All groups share one centre, and each spreads out both ways along 8 directions, with some noise.
In the rows, 128 means zero.
Some rows, each with its group after it:
[ 88 188 145 125 129 132 121 100 145 124 126 106 122 105 168 105]  q_610
[ 98 167 128 103 126 104  90 136 115 143 167 138 123  83 133 117]  q_184
[ 57 161 158 149 105 125 112  68  92 108 144 102 134 133  94 107]  q_228
[188 106 112 123 121 122 105 143  97  94 109  93 145 111 192 166]  q_610
[ 62 134 158 156 128 121 150 111 106  95 109  96  94 183  78 107]  q_228
[109 165 146 105 151  76 100 162 107 133 134 131 117 108 133 113]  q_184
[145 121 115 112 120 133 153 137 142 151 147 152 135 107 153 141]  q_184
[141 122 113 102 110 115 136 127  78 109 154  79 131 110 183 143]  q_582
[158 114 126 147 105 125 116 144 127 110 139 127 131 142 113 131]  q_228
[100 153 153 143 100 110 128 107 121 150 138 144 162 110 135 138]  q_886
[ 98 119 126  76 186 136 190  60   4 140 145  91 143 146  78  82]  q_8
[121 109 124  84 144 139 150  98 128  95 118 127 106 136 145 112]  q_582
[101 117 117 133 126 149 157 150 160 112 123 119  85 140 137 142]  q_886
[103 142 135  87 139 105 157 131  99 121 147 109 106 131 144 110]  q_134
[188 115 122 155 120 141 136 138 158 148 122 130 150 154 126 124]  q_8
[160 146 125 128 147 134 119 130  98 116 122 108 139 114 141 117]  q_184
[162  81 123 132 112 138 157 106  87 114 146 135 148 157  87 127]  q_610
[198 109 118 139  93 118 112 167 151 145 152 165 154 115 135 149]  q_184
[135 107 113 156  97 204 188  76 156 143 148 149 151 138 109 130]  q_184
[148 150 145 161 123 136 156 131 133 136 124 126 145 143 128 117]  q_134
[105 176 160 167 101 104 110 173 166 150 115 167 153  79 169 170]  q_886
[102 122 159 161  93 106 114  90 107 104 114 109 149 163 108 132]  q_228
[ 70 121 145 100 127 104 164 121 125 120 104 127 111 134 167 147]  q_184
[147 136 129 118 162 120  98 116 102 117 113  98 127 141 117  97]  q_886
[111 153 146 153 122 105 106 165 147 149 129 146 127 125 106 130]  q_134
[113 131 147 107 126 110 169  78 165 163 115 120 143 183 147  91]  q_8
[145 149 143 132 162 117 133 142 106 124  94 112 139 124 149 121]  q_184
[117  92 127 165  52 156 138  94 168 113 152 156 145 142 110 155]  q_184
[119  96 102  92 130 132 145 149  58  72 156  98  90 106 137 152]  q_8
[123 123 139 100 113 105 140 103 106 130 155 127 132 147 117 102]  q_8
[ 84 112 147  74 113  56 143 147 120 135 141 155 115 125 160 150]  q_184
[127 111 144 103  94  85 165 174  85 100 163 144 115 123 135 148]  q_886
[115 151 135 141 133 112  85 119 136 147 122 111 136 129 126 120]  q_886
[112 135 164 149 160 110 128 129  87 111  73 119 140 136 111 131]  q_582
[100 130 138 132 143 146 130 116 143 125  94 153 132 113 135 137]  q_582
[ 69 110 151 123 102  84 139 121 134 121 119 120 112 161 136 147]  q_228
[ 86 122 139 154 130 142 158 155 156 129 114 145  96 150  91 139]  q_582
[183 146 141 142 123 142 177 106  98 124 122  96 171 138 170 113]  q_134
[ 89 173 160 102 160 120 146 106 108 100 113 113 107 131 137  84]  q_610
[ 88 138 130 140 119 113 104  89 125 148 130  82 139 151 130 125]  q_886
[206 156 137 125 118 108  94 186 138 132 196 184 125 126  54  73]  q_134
[148 147 131 149 116 126 119 130 101 117 120  88 156 104 182 156]  q_582
[ 89 155 169 103 177 101 159  93 102 150  76 132 154 132 147 107]  q_228
[141 179 160 154 158 150 120 155 167  98  75 150 124 110 146 111]  q_610
[123 149 153 156 141 126 124 137 121 117 111 125 128 145  92 107]  q_228
[ 44 172 161 114 155 112 145  91  97 154 144 144 129 127  76  89]  q_8
[ 63 136 134 178  82 150 123 130 160  92 130 104  94 145 115 151]  q_228
[112 140 140 114 114 113 137 112 108 138 155 150 140 112 119 122]  q_886
[ 48 160 180 145 125  43 124 139  88 126  86  75 130 153 160 144]  q_886
[144 110 132 149 138 105 109 190 119 108  98 138 114 123 122 163]  q_582
[176 161 130 105 134 115 113 162 124 118 148 139 127  96 156 110]  q_134
[100 106 104  94 112 136 155 125  87 127 201 138 103 122  82 122]  q_8
[ 98 150 117 101 133 121 117 145 108 137 160 138 115  72 142 145]  q_8
[162  99 107 117  99 135 109 127 119 114 164 140 133 113 131 144]  q_134
[103 150 117 135 111 146 121 151 146 125 161 131  98 108 116 132]  q_228
[131 120 110  83 127 150 146 124 126 110 146 154 115  84 166 140]  q_610
[185 126 124 128 119 105 109 190 139  98 142 113  97 153 125 113]  q_582
[110 120 118 133 113 105  97 166 142 126 132 129 109 111 137 165]  q_134
[111 178 135 154 121 157  89 102  81  91 157  96 131  97 100 103]  q_228
[117 158 129 116 112 113 139 143 137 161 169 142 129 112 135 122]  q_134
[140 132 139 163 125 148 128 122 143 132 122 139 138 152  85 111]  q_886
[122 150 159 136 140 102 117 110  93 132 117 123 154 138 103 103]  q_610
[176 144 124 130 107 110 107 138 181 201 167 173 164 123 113 105]  q_8
[184 158 157 153 125  97 117 145 107 142 136 131 165 140 102  97]  q_134
[ 92 103 136 117 123 117 166 139  87  80 154 112  75 178  68 107]  q_8
[ 90 146 131 151 134 137 138 180 176 118  94 122  87 116 163 162]  q_582
[152  99 112 142 103 112 118 173 130 133 146 137 123 133 110 156]  q_610
[122 107 111  67 124 119 143 121 104 108 162 117 100 120 155 126]  q_582
[ 58 170 148 107 139 125 149 103 121 114 132  89  98 139 149  96]  q_610
[130 151 137 160 101 162 138 111 165 137 153 157 141 131  95 107]  q_610

New rows. What belongs after each?
[131 121 129 131 132 149 140 115 142 112 109 137 127 127 136 132]  q_582
[175  78 132 134  96 120 150 124 125  99 103 131 153 147 167 163]  q_184
[126 133 153 100 161  95 168 122  92 148 110 134 146 141 132 109]  q_184
[ 93 129 149 152 149 104 128 157  86 129  89 131 133 119 107 158]  q_582
[108 126 134 130 142 129 125 137 122 119  95 139 131 102 155 161]  q_582
[172 119 127 117 125 132 111 130 110  99 158 156 123 135  70  91]  q_134
[112 140 138 143 136 114 116 159 141 136 108 140 125 116 131 143]  q_610
[112 109 123 112 125 113  72 114 101 112 134 147 129 106 106 141]  q_134
[121 160 122 132 177 164 134 124  88  99 112  71 105 126 130 101]  q_184
[ 82 143 139 139 118  98 154 151  77 134 154  86 114 141 115 134]  q_582
[ 83 139 149 144 107 115 125 127 153 127 128 150 119 135 108 134]  q_184
[118 109 119 102 121  95 127 129  80 117 126  89 127 119 176 159]  q_134
[169 145 143 118 126  93 101 123  98 153 145 153 179 105 125 113]  q_184
[164 118 167 161  98  64  86 154 113 100 116 144 149 169  79 123]  q_184
[136  82 117 147  78 149 155 124 150 106 145 139 123 156 110 148]  q_184
[130 113 122 111 128 157 137  74 120 120 116 144 154 103 152 140]  q_582
[112 125 121 111  95 162 170 105 135 134 169 170 140  89 138 140]  q_886
[143 154 154 107 159 120 126 105  86 103 118 129 140 124 111  84]  q_134
[142 158 126 142 149 147 137 159 147 154 127 139 127 103 134 120]  q_184
[159 123 146 120 118  95 121 125 110 137 129 152 165 126 135 130]  q_184
[103 117 143 150 151 103 129 143  98 130  76 108 133 143 134 157]  q_610
[105 133 135 107 128 104 134  94  74 110 139  66 127 154 144 108]  q_610
[ 78 144 148 134  83  94  87 126 145 127 160 159 126 116  98 131]  q_184
[ 95 118 132 121 149 112 148 150 112 110  99 106  99 140 146 146]  q_610
[ 77 156 127 173 130 122  89 153 194 152  90  93  99 144 144 146]  q_886
[ 79 128 126 156  97 149 168 126 133 147 160 135 123 137  85 139]  q_582
[ 66 145 146 112  89  81  71 112 106 111 176 136 115 113  98 122]  q_184
[ 97 135 148 158 109 142 128  99 124 111 130 126 129 149  84 114]  q_184
[108 138 136  90 151 126 115 121 159 121 116 163 112 110 135 114]  q_582
[131 136 120 142 160 168 147 119 101 124  91 107 142 100 157 149]  q_8
[119 137 152 171 119 107 129 160 139 123 110 120 119 161 105 131]  q_886
[ 94 126 109  69 161 149 188 122 115 128 136 120  94 112 166 127]  q_228
[124  79 144 104  79  92 142  83  95 105 140 139 157 148 138 147]  q_184
[112 158 152 125 147 147 126  96 184 130 102 163 127 137 113  86]  q_582
[119 167 143 113 148 164 150 138 174  97 117 167  98 100 143 104]  q_610
[ 93 163 119  98 157 124 105 141 151 144 136 134 102  85 153 121]  q_886
[ 86 159 146 121 117 105 159 123 122 171 164 131 139 127 122 114]  q_134
[ 64 145 156 151 113 118 123 158 117  87 137 141  86 133  75 126]  q_8
[151 143 139 119 165 117 103 112  95 114 111 113 137 137 105  91]  q_886
[107 121 115 114 119 133 139 141  99 120 168 133 107 114  97 130]  q_8
[108 144 137 126 140 130 134 113  93 122 125 123 135 116 120 121]  q_8
[ 79 154 117 156 140 178 140 141 139 143 130 151 117  77 115 153]  q_8
[190 147 110 150 124 148  77 163  92  81 150  96 123  96 133 129]  q_228
[129 118 130 106 146 116 124 148 133 103 109 128 100 133 140 126]  q_582
[114 149 137  91 138  76  98 160 102 148 163 163 121  97 109 112]  q_610
[ 84 153 128  75 126 100 134 115 115 136 172 116 106 108 153 107]  q_582
[129 149 126 127 108 139 146 115 134 118 152  91 120 134 160 110]  q_582
[120 160 144 120 167 113 130 117 115 170 113 129 153 120 125 106]  q_8
[130 140 155 135 147  89 109 164 112 124 118 145 120 142  84 110]  q_582
[ 92 167 134 100 149 104 101 127  82 116 150 102 110 108 118 101]  q_184
[159 109 104  68 132 113 148 140 107 136 160 139 122 105 163 134]  q_228
[142 108 121 148 107 130 140 147 100 111 133 100 131 129 140 155]  q_582
[ 58 142 152  88 138 115 168  71 112 148 110 138 148 107 172 132]  q_184
[141 179 144 163 149 127  79 163  80  83 134  93 112 126  81  93]  q_228
[118 131 142 116 144 107 153 126 116 139 127 120 118 167 100  97]  q_8
[140 117 141 142 140 105 113 179 120 113 114 144 114 141  90 131]  q_582
[103 122 143 149 105 119 123 118 135 104 100 109 129 135 158 158]  q_228
[ 69 114 128 118 114 101 138 114 104 139 131 104 123 130 147 159]  q_134
[117 187 171 199 138 137 119 116 135 140  74 118 171 122 137 124]  q_582
[100 155 168 159 140 142 123  83  62  81  94 117 156 112 110 125]  q_8
[155 110 116 133 114 140 143 127 124 134 159 135 135 145  92 117]  q_8
[147 109 131 147 114 159 150  94  94 108 140 124 148 140  94 123]  q_8
[143 127 124  87 125 124 134 110 124 109 153 120 114 133 144 101]  q_582
[ 79 126 139 113 115 113 154 128 130 113 150 127  91 157 104 115]  q_8
[ 95 131 117 112 117 129 145 126 128 116 145  97 100 132 156 135]  q_610
[147  89 121 117 110 137 195 134 154 158 145 165 135 148 127 140]  q_184
[113 139 156 120 116  79 127 141 155 134 133 135 111 170 118 101]  q_8
[ 75 129 129 159  86 174 126  76 144  98 145 119 120 134 105 133]  q_184
[ 82 142 125 114  99 123 140 131 141 137 137 134 129  76 205 176]  q_886
[ 68 132 122  85 114 104 157 111  95 149 168 108 123 112 165 138]  q_134
[147 166 146 123 121 125 117  96 131 131 147 123 149 125 137  88]  q_582
[178 118 107 140  78 151 134 123 135 129 179 122 146 126 130 130]  q_582
[149 120 147 120 128  72  98  91  45 127 145  81 161 177  85  91]  q_886
[ 93 108 116  92 128 107 151 168 110  93 156 110  64 144 118 132]  q_8
[ 84 160 127 126 136 143 113 118 129 113 116 108 117  90 170 140]  q_184
[125 139 125 169 115 155 119 158 148 120 125 146 120 105 115 149]  q_8
[160 120 144 100 116  76 103 131  85  87 132 105 132 138 156 120]  q_8
[181 155 143 117 126  93  90 133 109 124 151 126 151 126 127  90]  q_582
[117 171 124 121 193 173 183 120 104 157 129 107 119 129 101  75]  q_184
[126 124 143  96 155 121 177 102 120 159 110 157 150 139 133 112]  q_228
[170 159 131 141 161 121 122 174 116 143 137 130 124 134  93  91]  q_184
[ 92 122 132  83 152 101 145 120  79 111 145  96  89 167  93  89]  q_886
[138 114 119 137  99 141 141 136 152 129 148 147 129 125 129 143]  q_184
[144 150 142 204  93 125 128 151 106 144 138 106 167 133 105 147]  q_582
[177 107 162 168 105 101 136 130  80  97 111 108 162 178  99 124]  q_886
[ 46 123 137 151 131 126 188 128  53 120 106  63 117 138 141 175]  q_582
[152 129 137 112 134 119 127 110  84 109 148 135 141 135  98  94]  q_134
[155 158 136 113 110 139 113  97 178 142 171 163 134 131 107  70]  q_582
[103 144 142 131 135 139 141  98 137 125  92 116 140 117 176 138]  q_8
[138 113 118 111  92 120 128 108 105 131 169 125 149 110 143 143]  q_886
[ 74 139 135 127 142 133 148 114 134 137 135 125 102 159  81  98]  q_886
[123 137 139 131 129 148 172 112 127 122 123 118 124 146 128 110]  q_134
[114 107 111  85 127 137 173 119 107  80 130  65  84 149 186 132]  q_582
[174 137 128  92 162 101 132 168 100 140 151 146 121 121 107  92]  q_228
[134 135 110 107 133 142 135 134 120 125 149 128 122  98 147 130]  q_228
[119 131 124 119 139 130 132 164 139 102 122 122  84 120 149 137]  q_134
[126 145 140 126 134 170 157 106 148 101 118 141 119 122 136 107]  q_610
[ 95 129 124 103 115 120 127 113 119 115 140 121 121 107 161 142]  q_184
[103 148 135  97 141 159 138  72 115 121 147 160 132  99 108  89]  q_134
